Each new row is followed by its nearest point in the smallest flat space through zero that holds the last named rows.
(in the rows, 128 means zero)

Z857:
[[142 125 129  85 118 105 142 104 105]
 [170 115  88 106 134 108 122 111 122]
 [172 100 108 129 116 102 128 141 136]
 [111 131 127 148 161 112  80 176  66]]
New rows:
[126 179 120 144 134 114 170 176 191]
[126 123 136 157 116 146 138 138 170]
[131 146 129 146 128 122 181 127 145]
[127 126 138 130 113 136 145 121 152]
[111  89 141 118 128 137 106 166 104]
[121 122 143 139 129 114 116 159 103]
[101 138 125 167 135 101  94 106 120]
[115 137 124 140 145 136 110 138 116]

Z733:
[[ 54  73 183 124 126  94 114 113 130]
 [110 109 145 124  77 106 153 151 161]
 [ 93 105 132 134  88  99 169 126 187]
 [113 160 152 117  93  98 130 142 154]]
New rows:
[ 92 103 138 154 133 156  91 145 107]
[115  95 147 126 140 133 110 129 100]
[168  98  92 170  95 108 159  95 168]
[137 108  88 145 113 135 176 121 171]
[147 108 161  95 123 168 112 161 138]
[142 112 141 120 109 136 120 157 105]
[125 159 100 127 152 151 115 153 143]
[147 156 112 129 138 135 127 124 128]
[113 145 119 120 158 171  91 147 165]
[132 146 122 129 144 131 121 118 124]
[109 144 163 131 114 151 118  89 152]
[106 140 139 127 133 111 124 114 141]

Z433:
[[ 86 153 122 134 110 167 176 125 159]
 [101 125 119 149 119 119 146 155 148]
 [ 97 150 173 184 107 111 186 132 112]
 [ 46 148 112 180  93 188 127 179 135]]
New rows:
[112 192 147  93  99 117 107 104 146]
[129 142 133 116 126 151 139 106 128]
[164 135 100 159  92 144 111 102 168]
[126 129 116 116 129 141 125 126 139]
[156  93  83 156  85 141 147 116 135]
[122 125 117 125 128 127 132 135 142]
[108 145 137  98 145 118 132 126 130]
[131 130 127 119 130 130 137 119 135]

Z968:
[[141  90 142 155 101 129 138 113  85]
 [152 135 158 155 117 133 114 117  77]
 [166  97 145  90 155 132 124 145 102]
 [149 136  96 109 114 126 105 138 121]]
New rows:
[127 191 127 134 119 139 164  93 123]
[113 167 136 154 123 129 120 118 133]
[141 140 158  82 110 137 137 126 175]
[123 133 127 107 150 128 130 138 150]
[163 138 123 141  72 137 124 118 111]
[145 131 111 147  91 127 111 120  96]
[152 129 114 177 113 108 112 140 146]
[125 139 114 145 105 126 120 121 123]
[128 128 119 167 138 186 156 190 112]
[128 124 139 134 130 129 132 125 122]
[129 145 147 141 124 122 141 144 141]
[119 141 139 137 135 129 130 125 134]

Z878 (4 x 9):
[[138 107 102 129 142 151 147 153 142]
 [172 184  64 156 151  77 133 122 210]
 [174 115  71 123 114 161  62 131 166]
 [199 160 115 169 156  82 116  91 157]]
New rows:
[102 103 137 101 101 130 141 150 105]
[ 92 113 141 109 115 147 136 143 109]
[158 140 121 152 122 108 104 127  89]
[154 130 140 139 130 119 108 106 119]
[147 166 122  99 133 113 137 126 102]
[127 141 135 132 129 112 130 119 129]

Z132, 4 rows:
[[ 97 151 119 118 105 125 115 155 175]
 [129  88 122 144 137 142 156  84 137]
 [152  88  91 167 119 178 135 153 131]
 [107  97 165 128 174 176 142 144 148]]
New rows:
[137 122 116 151 144 124 115 189  90]
[154 133 125 137 132 147 110 176  96]
[125 181 126 101 140 131 128 126 191]
[ 92 150 136 109 119 117 121 137 169]
[ 82 108 128  87 134 153 132 129 151]
[ 96 121 144 120 140 142 135 130 167]
[160  65  73 132 128 126 129 118 173]
[135  92  87 158 106 150 146 109 152]

Z982 (4 x 9):
[[167 172 139  84 133 170 131 130 123]
 [136 100 134 119 114  95 113 119 166]
 [121 147 133 157 116 155 114 177 117]
 [134 147 162 122 119 133  82  89  97]]
New rows:
[118 181 107 135 120 131  91 122 107]
[126 149 143 137 125 147 107 126 100]
[157 166 116 125  96 130 145 128 124]
[143 145 130 113 129 146 131 136 129]
[162 170 132 127 106  66 154 123 126]
[138 124 129 112 128 122 129 117 140]
[144 135 137 137 132 132 109 139 161]
[140 129 136 124 115 129 114 145 148]
[132 111 161 136 109 110 127  98  90]
[118 124 142 135 127 115 106  93 107]
[128 126 120 133 114 121 159 167 188]
[137 111 110 126 121 122 148 174 176]

Z70, 4 rows:
[[135 218 126 152 142 137 109 129 118]
 [152 151 111 143 100 177 130 142 106]
 [150 125 161 134 110 114 116 103 116]
 [187 185 122 136 134 118 143 179 165]]
New rows:
[ 72 128 138 120 114 191 125 117 101]
[ 87 121 107 134 119 173 118 108  90]
[160  94 136 129 160 120 119 173 123]
[147 111 127 120 127 117 142 148 149]
[ 92 121 131 116 155 125 167 178 127]
[106 118 101 116 151 126 143 153 150]

Z482:
[[ 89 136 140 156 154 126 100 128  96]
 [124 109 165 137 116 154 153  79 125]
 [102 139 183 110 113 130 139 121 162]
 [120  97 125 121 149 155 183  59 132]]
New rows:
[130 165 152 137 151  98 126 165 119]
[110 148 135 128 132 112 102 159 130]
[116 173 106 133  98 105 126 131 150]
[128 141 127 115 123 116 120 152 144]
[146 128 133  98 146 134 109 108  79]
[131 121 120 143 134 134 124 119 108]
[139 147 116 184 121 133 113 134 144]
[137 129 127 143 120 127 110 139 111]

Z572:
[[162 135 153 140 111 128 126 148 127]
 [155 114 192 167 179 109  83 110 101]
 [130 168 136 190 177 111 160 140 143]
 [155 153 132 136 173  93 140 149 135]]
New rows:
[105 136 134 137 131 139 132 119 124]
[111 127 126 143 130 137 131 117 128]
[128 115 134 132 144 161 127 135 151]
[123 128 130 138 126 134 129 124 128]
[119 103  91 102 109 142 132 147 118]
[118 120 103  94 103 136 131 129 131]
[112 132 128 140 124 108 138 168 181]
[133 150 116 136 127 124 154 146 142]
[129  85 109 101 112 135 115  74  95]
[106  92 123  94 116 140  97  99 111]

Z340 (4 x 9):
[[149 156 140 162 144 131 129 113 106]
 [142 146 122 113 150 114 115  89  81]
 [ 96 145 122 111 111 131 101 156 112]
 [156 138 133 156 107 130  90  86 127]]
New rows:
[169 114 160  94 148 141 145 122 171]
[145  98 128 126 137 124 156 114 155]
[160  89  92 154 127 156 158 114 166]
[154  94 134 146 127 130 155 112 173]
[165 115 143 168 142 117 156 115  89]
[159 140 139 157 158 127 152 105 115]
[140 170 150 138 149  95 105 117 167]
[142 138 135 150 125 132 121 117 127]
[ 90 116 146 125  90  88 121 146  93]
[104 136 121 109 116 128 108 146 117]
[149  85 159 154 153 137  87  99  91]
[154 135 130 141 131 123 114  88 115]

Z969, 4 rows:
[[168 121 155  94 138 123 135 191 184]
 [113 129 170 112 196 138  97 142 137]
 [143  78 139  93 122  96 125 150 202]
 [128 103 168 157 146 106  95 191 179]]
New rows:
[144 135 154  99 125 184 149 135 125]
[150 152 133  97 142 148 145 139 122]
[138 152 133 115 114 127 108  81 169]
[126 115 122 108 127 123 131 110 137]
[118 162 129 146 102 159 117 124 145]
[130 140 125 145 119 133 131 135 115]

Z379:
[[123 141 111  86 106  93 159 161 155]
 [123 137  94 147 152 126 145 147 130]
 [142 142 149 127 110 159 110  75 143]
 [185 148 107 199 126 109 162  98 126]]
New rows:
[124 129 137 116 138 125 135 100 132]
[130 132 133 124 122 135 124 116 134]
[123 156 138 116 118 152 127 182  86]
[111 116 128 117 137 124 123 151 119]
[130 133 127 113 148 132 115 122 128]
[119 129 128 123 133 139 121 126 130]
[129 142 133 121 112  79 184 112 137]
[153 140 121 122 100  90 160 134 143]
[191 158  96 131 157 118 129 120 144]
[151 152 102 154 129 124 153 115 144]

Z169, 4 rows:
[[ 57 149 179 101 111 120 106 116  79]
 [136 128 189  91  97  51 143 116 141]
 [103 127 157  80  83 131 161 134  88]
 [128 129 149  71  38  70 151  75 102]]
New rows:
[182 128 147 110 107 101 155  93 148]
[167 118 131 112  99  85 150 112 150]
[111 129 154 135 165 111 196 123 127]
[129 124 156 117 137 121 145 154 134]
[ 88  74 152  99 141 120 154 122 119]
[113 128 158 107 120 125 143 143 115]
[158 143 150 181 135 156 111 143 105]
[124 130 121 145 153 146 117 140 132]
[100 117 106 120 134 129 173 138 159]
[140 120 125 123 128 138 147 145 131]
[132 166 121 156 126 124 124 114 141]
[131 132 117 142 134 121 110 113 136]

Z265:
[[123 102 143  77  83 139 117 127 136]
 [ 91 133 128 101 129 122 157 101 145]
 [136  77 141 133 152 112 144 113 129]
 [121 131 103 156 121 166 109 134 120]]
New rows:
[180  85 132 107 158 134 155 118 135]
[147  80 147 127 144 109 136 122 127]
[142 121  88 151  99  85 141 120 151]
[130 130 130 132 137 120 133 127 128]
[105 112 141 151 157 183 100  84 148]
[103 100 105 151 135 163 131 110 128]
[174 119 109 106 136 163 122 139 148]
[140 115 129 129 115 139 111 138 122]
[140 108  89 156 126 115 152 122 175]
[120 114 122 144 147 130 139 116 128]

Z839 (4 x 9):
[[144 133 129 126 144 113 135 108  49]
 [ 98 143 134  88 154 174 135  91 191]
 [127 132 132 108 181 137 110 116 126]
 [140 121 155 138  66 106 104 115 155]]
New rows:
[143 122 101 141 145  97 112 143 163]
[132 118 125 139 140 119 106 159 151]
[141 155  85 107 147 144  93 142 162]
[121 126 124 122 159 139 114 142 161]
[163 128 115  86  92  91 145 124 101]
[138 129 135 135  99 113 135 114  94]
[110 160  87 144 112 134 147 117 159]
[111 132 116 128 110 148 157 133 152]
[111 166 133 107 121  93 145  85 147]
[122 137 142 110 113 138 133  90 135]

Z696 (4 x 9):
[[117 127 105 136 113 124  93 147 108]
 [114 139  72 114  74 154 111 129  93]
 [107 148 186 117  93 142 120  95 158]
 [ 69 168 163 128 122 129 131 114 133]]
New rows:
[111 149 101 155 158 167 134 139  93]
[104 142  95 131 143 125 142 141 102]
[144 170 125 154 140 126 170 169 139]
[122 133 122 131 158 121 155 132 124]
[127 141 107 161  85 113 125 109 103]
[117 134 109 124 103 137 114 130 114]
[125 136  93 100 142 163 119 168 168]
[133 125 109 126 126 131 131 132 119]
[ 99 106 169 117  88 106 153 143 142]
[116 137 158 126 118 130 124 115 143]

Z286 (4 x 9):
[[187 146 152 131 163  87  93 118 141]
 [113 111 170  94 152 142 162  94 146]
 [109 104 119 131 125 128 109 140  65]
 [141 162 148 172 138 141 115 173 116]]
New rows:
[ 86 110 157 149 154 145 126 158 140]
[110 133 156 138 138 155 144 144 116]
[119 106 159 142 173 156 164 109 141]
[115 125 174 116 152 150 156 118 137]
[174 135 135 129 189 138 151 110 109]
[147 131 166 124 160 120 122 120 126]
[107 132 120 167 100 112 134 179 101]
[115 139 109 160 109 143 118 167 100]
[ 98 129 117 122 100 163 136 154 121]
[ 96 126 114 138 106 155 146 146 119]
[139 113 147 121 143 143 118 145 127]
[130 129 147 130 142 131 127 131 119]

Z437:
[[101 193 100 134  72 145 175 139 115]
 [104 158 183  93  52 140 113 152  93]
 [ 99 157 119  65  68 109  80 184 106]
 [128 125 136  86  90 173  62 133 102]]
New rows:
[160 113 101 133 150 127 121  88 149]
[144 108 103 142 163 140 122 109 141]
[124 131  99 129 125 153 120 123 120]
[130 135 100 126 124 152 120 122 126]
[ 97 143 144 127 130 140 141 176 120]
[116 144 137 121 107 116 137 142 122]
[105 138 129 129 191 126 129 168 107]
[128 121 119 127 144 104 128 137 137]
[118 124 131 125 129 147 119 109 105]
[132 126 133 127 122 151 119 118 122]

Z945 (4 x 9):
[[100 138 112 134 113 125 147 166 163]
 [159  85 169 171 120 117 122 154 128]
 [163 169 105 102 111 121 102 117  81]
 [153 143  94 119 124  89 112 160 101]]
New rows:
[ 95 155  79 135 140 128 137 111 124]
[102 150  95 102 140 126 135 121 134]
[190 124 180 122 123 103 130 116 150]
[159 109 159 148 119 130 116 126 113]
[134 126 128 114 101 105 120 111 135]
[135 135 126 125 123 128 124 128 121]
[133 162 117 153 153 125 128 181 104]
[138 136 110 130 118 105 124 161 123]

Z697, 4 rows:
[[122 152 136  93 126 178 144 102 112]
 [130 108 118 111 104 167 101  93 147]
 [132 145 176 109 143 179 158 102 100]
 [126 118 150 110 126 185 142 104 135]]
New rows:
[130 137  99 108 133 134  97 107 167]
[124 123  97 114 107 137 105 115 144]
[145 111 157 167  91 157 130 111 115]
[142 105 161 138 128 146 118 106 128]
[152  91 124 142  95 105 118 144  90]
[140 117 132 147 126 100 105 126 125]
[137 163 143 111 150  98  90 100 129]
[141 147 130 127 124 109 103 108  99]
[167 130 161 136 136 107 120 112 153]
[143 112 153 147 132 117 115 119 123]
[ 86 113 147 145  91 123 121  91 143]
[134 108 131 131 118 139 111 113 140]

Z359:
[[118 126  99 167 117  84 159 138 110]
 [188 166 104 111 120 102 110  94 133]
 [151 106 161 115 119 174  69 148 155]
 [133 109 117 119 131 180 145 194 103]]
New rows:
[115 150 145 119 155 152 106 177 148]
[125 115 143 115 132 163 117 148 131]
[131  94 119 113 120 137 108 205 131]
[140 100 126 140 116 161 116 187 121]
[188 122 118 151 121  85 104  70 156]
[170 148 120 142 107  78  90  86 151]

Z970 (4 x 9):
[[ 61 129  98 103 123 141 134 112 100]
 [145 122 172  98 131 182 146 131 131]
 [134 125 166 136 157 164 111 129 126]
 [128 167 139 110 114  89 113 142 137]]
New rows:
[121 148 128 120 121 127 110 133 137]
[120 145 135 120 127 118 118 132 128]
[137 121 136 113 109 112 112 108 132]
[133 135 129 122 120 118 130 132 132]
[118 143 130 110 138 104 114 120 104]
[107 147 128 120 128 114 114 130 123]
[129 135 123 146  71  72 134 114 118]
[134 140  98 128 102  78 134 133 137]
[132 160 127 128 139 146 126  93 127]
[120 132 137 125 135 137 122 127 124]

Z2:
[[ 93  84 102 103 152 147 124 108 144]
 [142 139 130 120 130 144 177 131 132]
 [157 125  95 146 182 105 107 129 135]
 [160 147 124 115  91 148 152 146 114]]
New rows:
[123  97 144 101 175 129 137 118 204]
[101 103 120 123 178 131 151 107 152]
[121 186 162 140 101  80 125 102 108]
[126 163 177 159 106 100 122 135 118]
[ 92 132 126 134 161  77 133  70 148]
[ 93 116 145 147 175 105 126 107 148]
[170 141  86 172 156 126 139 128 138]
[174 141 101 142 168 115 136 137 131]
[112 132 111 151 107 152 166 121 188]
[117 125 134 117 132 144 165 121 137]

Z620, 4 rows:
[[101  99 105 129 106 124 136  70 135]
 [108 101 139  91 116 117 130  99  55]
 [113 102 142  96 108 165 102 122  61]
 [154 152 136 120 108 148  95  84  81]]
New rows:
[150 162 166  83 143 122 121 131 130]
[153 155 144 123 139 118 123 142 106]
[124 118 144  85 139 127 131 130 111]
[120 117 138 111 131 122 131 137  98]
[132 148 120 144 113 140 114 148 120]
[140 140 132 132 127 145 114 139 129]
[132 115 131 123  76 115 147 126 127]
[118 117 124 124 123 123 133 113 124]
[ 97 126 117  89 134  76 148 116 149]
[108 111 121 123 137  83 163 116 134]

Z322 (4 x 9):
[[130 205 167 151 104  68 128 101 117]
 [113 183 163 147 156 104 176 149 176]
 [158 189 215 129 153 123 178 114  82]
 [ 84 165 159  95 149 131 111 111 134]]
New rows:
[113 181 112 124 138  80 111 111 126]
[107 170 137 132 113  93 109 111 138]
[149 155 136 164 110 149  82 104 185]
[116 142 116 138 114 105 116 125 146]
[134 142 119 114 155 124 100 138 111]
[121 129 132 117 130 133 118 120 120]
[155 124 126 138 152 120  93 137 117]
[136 121 124 129 121 129 124 124 117]
[129 156 114 110 138  87 187 148  97]
[144 149 149 144 133 117 155 133 127]
[164 143 120 140 141 111 152 121 114]
[155 135 139 147 123 118 149 131 116]

Z628 (4 x 9):
[[144 130  96 193 140 113 164 125 130]
 [120 144 129 131 118  84 130 127 181]
 [139 127  91 138 129 130 129 133 129]
 [141 119 137 143 100 115 102 135 136]]
New rows:
[ 95 121 150 126 133 146 121 145  78]
[125 118 155 119 135 156 127 125  92]
[133  94 130 140 167 184 108 110 117]
[134 116 126 127 138 162 130 128  87]
[133 144 142 129 146 108 142 101 129]
[118 136 142 134 140 118 149 120 136]
[ 77 158 135  83 152  96 138 136  93]
[101 143 144  84 153 135 146 119 133]
[106 114 142 136 114 130 106 133 118]
[131 120 147 128 115 131 112 130 121]

Z543 (4 x 9):
[[138 103 112 108 134 137  76  97 179]
 [136 148  96 111 185 128 139 123 147]
 [102 118 120 126 149  56 138 148 148]
 [100 121  93  99 135 135 130 112 186]]
New rows:
[129 164 150 150 109 153 114  90 167]
[132 123 126 121 112 160 114 112 139]
[164 161 156 115 102  94 130 111 113]
[141 127 145 141 125 118 121 135 105]
[169 107 114 166 171 161  97 120  88]
[181 139 138 137 159 149  98 117 100]
[146 136 108 150  89 104 114 144 164]
[118 112 132 127 114 112 115 127 142]
[122 130 132 113 104 120 151  85 116]
[117 127 129 127 111 138 137 129 128]

Z250 (4 x 9):
[[119 167 114 145 119  92 104 129 158]
 [113 161 178 131 103  75 126 116 162]
 [142 156 127  93  77  83 111 122 178]
 [149 166 179 149 131 131 153 111 195]]
New rows:
[134 131 132  90 150  91  99  85 151]
[129 139 132 114 106 105 120 125 145]
[ 90  91 150  86 111  93 146 162 111]
[108 101 154  94 101  99 128 127  92]
[ 92 145 161 158 132 111  85 145 104]
[ 89 141 144 158 139  93 115 130 106]

Z570:
[[ 95  81 143 105 169 198 129 120 141]
 [179 159 125 152  93 103  79 133 159]
 [130 103 146 171 109 131 117 124 180]
 [148 109 131 126 112 129  99 164 103]]
New rows:
[125 146 191 126  98 107 191 123 125]
[108 130 128 148 119  97 168 121 125]
[124 128 131 114 126 124 117  83 127]
[127 142 125 122 137 133 130 113 138]
[116 147 150 127 147 158 191 124 145]
[ 97 128 129 125 150 137 163 101 140]
[106 121 182  94 123 148 138 124  98]
[111 109 130 110 144 146 139 135 106]
[137 138 151 117 125 149 139 158 131]
[130 120 129 123 130 137 120 135 122]

Z469:
[[101  85 139 119 153 151 143 143  78]
 [148 183 108 125 107 135 129 137 110]
 [138 147 136 138  98 172 133 156  94]
 [109 129 103  83 142 141 117 159  98]]
New rows:
[128 136 152 127  90 114 127 111 138]
[139 135 136 144 114 127 126 121 146]
[119 137 141 154 103 132 108 133 113]
[136 134 138 142 111 144 130 134 125]
[138 149  87 132 139 136 142 144  77]
[130 158 108 117 135 135 143 136  76]
[126 126 114 164 111 130 147 135 136]
[137 132 139 147 117 133 134 122 130]
[123 129 150 129 143 126 127 125  74]
[122 123 130 132 142 136 148 127  85]

Z824:
[[151 105 138 162 132 132 138 133 138]
 [ 89 151 117 109 134 122 145 118 112]
 [123 110 164 183 150 145 153 137 129]
 [ 79 118 100 123 130 109 132 102  91]]
New rows:
[143 106 129 112 148 133 154 133 114]
[132 125 124 136 130 125 142 126 131]
[ 94 121 138 123 128  96 112 125 136]
[108 126 126 123 129 126 116 122 113]
[149 135 131 122 115 121 146  51 106]
[125 121 102 125 124 113 141 115 122]

Z984, 4 rows:
[[118 217  69 151 112 203 130 135 218]
 [ 94 128  77 153  84 100 100 179 168]
 [ 82 132  40 118  80 107 124 104 183]
 [147  99 115 191  91 165 119 178 194]]
New rows:
[113 164 127 110 125 131 125 118  94]
[116 162 127 107 143 120 127 120 110]
[158  79 146 132  99 122  85 127 129]
[140  76 140 145 115 118 127 138 127]
[147 129 125 108 125 139 122  93 150]
[133 127 119 120 128 144 142  97 139]
[140 122  76 140 124 104 125 160 129]
[112 123 108 137 109 110 115 150 140]

Z312:
[[134 160 123 133 127 113 114  83 103]
 [148 128 149 119 158 105  98 163 151]
 [144 130 157 140 151 116 107 124 158]
 [144 160  99 111 144 140 134 126 168]]
New rows:
[156 100  94 115  85 140 162 138  91]
[107 117  99 115 101 143 154 142  95]
[123 166 111 171 102 145 132 163 106]
[121 129 112 120 117 132 137 130 111]
[135 120 146 154 156 140 136 125 134]
[130 118 147 143 133 131 127 121 147]
[136 156  99 118  92 115 118 101 123]
[130 158 103 120 123 126 129 101 110]
[ 88 148 119 123 131 145 151  85 161]
[126 142 112 138 122 154 151  90 153]

Z343, 4 rows:
[[157  73  89 128 120 152 162 180 119]
 [135 112 121  83  91 177 162 126  78]
 [187  99 124 122  78 120 140 131  96]
 [158 104 117 142 127  92 155 134 123]]
New rows:
[154 126 130 116 102  89  80 182  91]
[169 116 130 140  96 122 102 138 129]
[151 106 169  93 137 170 113  96 120]
[128 138 138 107 104 154 118 116 110]
[102 145 142 143 162 122 126 110 110]
[101 148 137 127 149 117 133 109 133]
[135 110 104 149 152 147 177  91 143]
[119 116 115 126 148 118 166 132 123]

Z356 (4 x 9):
[[116  76 119 154 185 102 158 145 112]
 [134 136 137 117 189 146 154 127 139]
 [142 102 160 153 126 110  92 141 128]
 [166 120 128 153  88 118 152 164  93]]
New rows:
[117 121 154 132 112 130 125  91 170]
[116 134 137 120 127 130  99 112 145]
[151 158 156 122 114  82  90  76 148]
[128 140 152 122 110 132  79 114 149]
[ 78  87 151 166 121 121 108 131 128]
[105  88 131 148 130  98  97 126 128]
[151 129 152  94 107 119 119 115 161]
[137 146 145 120 116 139 105 121 141]

Z410 (4 x 9):
[[147 138 123  94 126 146 132 128 154]
 [137  87  97  92 129 126 123 136 115]
 [184  89 129  97 138 139 167 101 107]
 [133 132 134  72  84 110 190 166 108]]
New rows:
[101 134 180 166 120 126  73 102 129]
[105 147 142 183 142 126 100 115 133]
[132 147 133 133 118 130  89 123 138]
[119 142 126 136 134 135 107 127 147]
[141 176 138  61 167 117  78 136 132]
[131 144 113  97 128 147 109 135 166]
[120 155  96 130 143 140 130 119 159]
[127 145 124 124 133 142 110 126 156]

Z834, 4 rows:
[[134 119 117 134 165 134 121 154 103]
 [132 149 127 172 145 108 145 149 127]
 [129 151 151 155 168 151  96 109 141]
 [125 178 118 170 101 115 133 110 151]]
New rows:
[167 146 168 120 111  89 112 163 105]
[129 121 136 135 131 113 146 142 127]
[120 102 105 103  85 143 113 123 144]
[124 118 111  91  91 136 122 112 127]
[125  93 119 161 148 100 144 140 150]
[131 122 141 146 141 108 151 149 127]
[153 104  94 101 155 150  93 149 135]
[131 111 108 104 151 153 102 136 101]

Z842:
[[107 108 117 137 103 162 120  85 115]
 [114 117 111 166 123 163 122  83 160]
 [129 130  92  76 158 120 151 115 147]
 [109 111 129 153 141 120 140 111 128]]
New rows:
[109  94  65 124 191 144 114 191 137]
[131 132 113 113 159 110 146 130 150]
[167 149 137  86 131 108 126 117 181]
[154 154 109  98 144 129 128 144 166]
[106 129 121 127 130 134 136 141 152]
[129 130 122 131 137 128 131 125 143]
[126 117 134 132 116  65 128 155 190]
[140 141 135 143 157 102 137 153 156]
[117 104 139 156 145 116 149 106 135]
[108 110 130 159 147 116 143 111 132]
[150 107  65  97 104 142 137 121 126]
[129 129  99  83 121 150 128 106 130]
